All rows are made from the same 10 directions, up to rounding. Whole rows:
In the rows, zero is written as 128.
[[167 187 112 153 138 149 113 130  55 109 172 113 118 113 118 129 147 117
  116 180 108 117  95 139]
 [149 142  52 157 125 201 119 130  73 125 166 157 133  94 181 131 144 118
  141 152 125 102 130 156]
 [160 142  86 150 151 136 113 117 104  84 186 141 154  91 124 120 173 106
  152 118 138 105 116 102]
 [146 111  91 179 136 187  95 113 119 128 191 160 155  94 187 119 132 115
  123 114 139 114 122 126]
 [128 118  76 149 159 148 156 126  84 151 114 133 148 137 146 147 127 126
  150 147 123 111 123 120]
 [123 151  96 160 122 176 145 151  95 144 107 152  87 125 127 133 109  73
  167 165 122 105 102 223]
 [140 104 119 137 189 118 135 121  94 155 137  79 144 163 120 109 127  86
  142 127 114 117  83  92]
 [168 156 174  53  94 128  99 122 162  99 189  84  78 131 135  66 139 142
   95 134 108 151 129 106]
 [122 159  87 134 137 125 140 141 102 129  86 149 113 112 120 129 123  93
  159 133 143  93 129 186]
 [149 193 102 123 159 129 127 140 137 131 126  99  70 125 124  95  99 118
  135 159 137  80 137 204]
 [163 174 109 122 117 148  78 141  59  89 188  89 122  98 117 110 181 104
  109 145 108 115 105 138]
 [136 165  88  79 138 106 148 136 110 124  91 115 105 127 125 110 131 128
  145 137 133 100 150 147]
 [119 105 131 139 122 151 136 139 151 127 138 128 111 135 115 127 129 101
  157 127 122 129 116 156]]

The start of a row, then its end:
[142 163 132 178 172 132 140 127 123 149 127 127 100 141 115 123  85  99
 139 164] : [131 105  94 175]
[178 216 101  51 125  80 108 104 117  84 137 134 120  84 157  81 144 175
  92 124] : [153 106 175  89]
[108 117 122 161 134 130 137 110 132 175  73 194 150 122 182 139  71 130
 116 114] : [158 125 137 139]
[ 96 153 146 132  83 122  90 153 136 127  80 151 105  98 121 127 114  99
 112 103] : [150 117 141 220]
[115 134 108 137  73 156 117 146 134  82 130 192 118  77 115 137 163  84
 170 108] : [144 122 133 189]
[122 143 115 136 154  82 126 134  64 116 104  99 170 128  83 160 165 132
 121 128] : [124 119 120  94]
[123 119  82 133 140 148 150 134 120 135 111 147 124 124 138 127 128  99
 169 127] : [135 105 128 156]
[101 102 149  92  72 140  84 133 176 137 121 126 129 113 177 120 119 180
  71  87] : [139 145 186 136]
[116 142  57 157 195 111 158 154 113 124  93 102 119 130  75 137 140  80
 199 131] : [143  61 126 191]
[121 100 121  93 122 115 171 141 134  95 136  97 132 150  72 155 181 150
 170 139] : [101 145 136  85]
[109 120 145 120 112 103 127 137 103 124  96 127 145 131  99 147 146 115
 127 117] : [124 142 118 120]
[127 153 124 162 115 161 121 153  80 123 142 107 111 128 101 159 142 125
 123 176] : [101 127 110 177]
[137 147  29 120 168 136 177 135 119 113 106 151 116 112 126 123 142 102
 208 135] : [147  70 148 163]
[123 154 101 107 153 107 165 154  93 132  80  91  95 153  76 129 135  91
 173 157] : [115 102 112 172]
[ 79  82 100 155 150 144 130 148 144 184  80  95 144 153 150 161  97 167
 112 117] : [133 107 171 163]
[135 141 116 111 126 142 155 134 125 131 126 117 101 142 125 131 124 144
 140 162] : [112 128 134 140]
[129 102 110  98 104 156 101 133 135 116 166 101 137 118 156 119 160 158
 108 110] : [118 133 158 107]
[117  89  94 134 152 146  93 147 143 121 165  65 143 125 124 119 163 123
 132  92] : [127  99 146 136]
[129 130 178  80  75 103 101 125 118 106 127 130 134 119 120 116 153 126
  96 107] : [120 167 121  93]
[113 117 102 126  99 154 113 148 117 112 135 123 133 109 129 145 160 138
 130 121] : [123 123 151 151]
[154 146 135 149 126 134 136 108 119 112 145 192 124 107 131 108 123  67
 161 129] : [140 133  82 128]
[122 117 115 108 103 145 147 128  83 148 100 143 138 138 154 144 128 139
 122 146] : [111 147 128 111]
[115 107  96  96 122 151 166 157 135 120 129  78 101 156  97 147 158 153
 164 157] : [ 97 124 151 144]
[123 157 136 143 102 114 132 121 173  96 124 185 130  93 124 156 123 183
 120 129] : [154 131 173 137]
[104  80 120  85 112 120 136 154  68 126 105  73 149 156  86 143 189  95
 151 116] : [ 92 146 105  97]
[148 198 151 165 129 111 131 106 105 136 113 179 128 111 144 150  83 171
  83 173] : [141 135 129 131]
[142 150 130 125 146  99 113 114 100 130 121 129 147 120 136 115 125 121
 108 118] : [139 122 118 102]
[109 150 103 188 164 138  89 148  99 168  92 117 121 116 139 119  90  70
 118 116] : [152  75 112 227]
[150 142 162 134 104 145 106 107  76 146 145 150 140 126 169 120 112 125
  79 147] : [113 163  93  94]
[ 98 122 126 131  39 183 122 155 114 122  94 203  98  96 141 140 131  70
 156 124] : [128 143 119 222]
[146 139 185 131 117 106  61 122 132  95 187  96 141 109 108 103 156 114
  82  98] : [127 144 104 100]
[132 120 142  80 125  73 134 106 131 114 100 154 154 122 126 104 141 107
 137  83] : [147 141 123  67]
[ 96 122  86 169 137 127 146 147 130 118  90 160 142 108  99 168 139 113
 172 117] : [149  98 145 178]
[139 149  87 135  86 159 127 137 115  59 178 162 140  78 113 166 194 168
 146 145] : [123 129 161 125]
[155 175 177 141  96 150  97 140 101  98 189  98  92 124  93 128 146 126
  97 178] : [ 94 151  92 152]
[163 109 174 155 172 127 106  90 135 157 174 132 138 146 159  71  90  61
 118 107] : [133 140  55  81]
[168 124 117 125 164 116 136  93 185  88 202 140 147 113 137 105 146 159
 144 111] : [145 123 143  50]
[131 118 122 165 164 165 122 142 148 147 169  71 103 152 123 125 112 133
 127 153] : [111 109 121 164]
[108 130 134 162 115 127 119 136 164 110 131 146 137 108 111 164 131 167
 119 123] : [142 126 161 150]
[116 111 188 156  85 143 135 123 136 135 122 179 124 134 121 147 108 105
 127 137] : [119 174  91 135]
[120 114  78 172 126 156 122 139  81 100 155 139 174  99 116 179 183 141
 143 131] : [123 118 137 118]
[123  86 130 152 106 158 113 112 155 123 156 181 158 105 166 130 131 122
 130  93] : [143 144 130 106]
[195 185 160 126 166 102 176  81 110 122 162 156 114 149 125 107  99 135
 132 190] : [116 151  77  52]
[ 85 124 139 124  75 138 114 165 140 123  96 114 113 122 105 168 139 166
 108 132] : [120 136 169 188]
[107 111 119 118 121 105 130 128 154 119  99 149 148 114 126 137 136 137
 137  92] : [150 123 157 122]
[157 128  89 150 167 154 124 114 144 116 188 124 134 115 150 109 135 130
 144 128] : [136 102 131 113]
[134 129 129 106 134 138 105 125 127 159 127 100 113 138 169  92 101 126
  96 122] : [127 121 131 137]
[110 114 114 164 163 106 148 132 126 129 111 118 158 138  94 168 137 147
 143 129] : [133 117 136 114]
[131 128 162  91 103  75 136 107 178  86 121 175 144 108 111 120 145 140
 137  88] : [152 151 145  74]
[111 151 133 107  90 112 105 148 130 102 108 125 119 104 106 138 150 142
 113 116] : [135 125 157 162]
[131  96 127  99 165 138 100 132 118 180 135  40 118 169 161  77 107 104
 100 112] : [111 115 112 123]
[136 143 145 122 136 105 123 115 128 135 116 138 130 127 135 112 111 119
 115 120] : [139 130 119 116]
[174 143 100 143 199 122 141 108 115 115 188  94 136 138 117 106 142 119
 151 147] : [122 104 101  79]
[100  93 154 153 122 118  96 126 120 151 117 115 175 133 141 159 124 165
  74 104] : [129 147 141  97]
[ 92  82  97 145 138 129 143 147 116 135  93 125 153 135 104 157 150 100
 168 104] : [130 115 128 142]
[154 215 171 114 128  58 124  93  96 133  86 166 139 115 144 130  86 184
  56 154] : [148 144 137  85]
[126 149  97 100 127 108 118 131  84 127 101 114 149 116 140 136 146 158
 104 125] : [131 116 156 111]
[122 105 102  85  53 168 120 137  79 107 122 178 136  97 156 122 175  80
 153 106] : [118 150 118 131]
[154 154 158 140 158  99 123 107 158 119 146 145 116 123 118  92 105  91
 136 117] : [148 121  98 122]
[146 200 137 116 133 104  83 128  74 148  99 112 107 114 148  91  98 103
  75 136] : [139 106 114 171]
[124 172 128 176 150 100 120 146  88 105 123 107 136 118  62 167 150 127
 127 153] : [126 109 115 157]
[129 129 126 152 133 149 147 124  99 158 115 144 126 143 145 142 102 124
 127 159] : [117 135 108 135]
[146 130  79 150 197 117 178 101 114 149 123 138 158 145 147 145 109 165
 146 153] : [135 107 137  73]
[116 133 126 135  91 169  81 150  75 146 133  98 128 120 155 140 135 141
  75 141] : [107 134 133 165]
[ 93  89 122 125 121 150  93 162 116 157 111  65 122 144 127 123 135  99
 116 104] : [115 116 128 178]
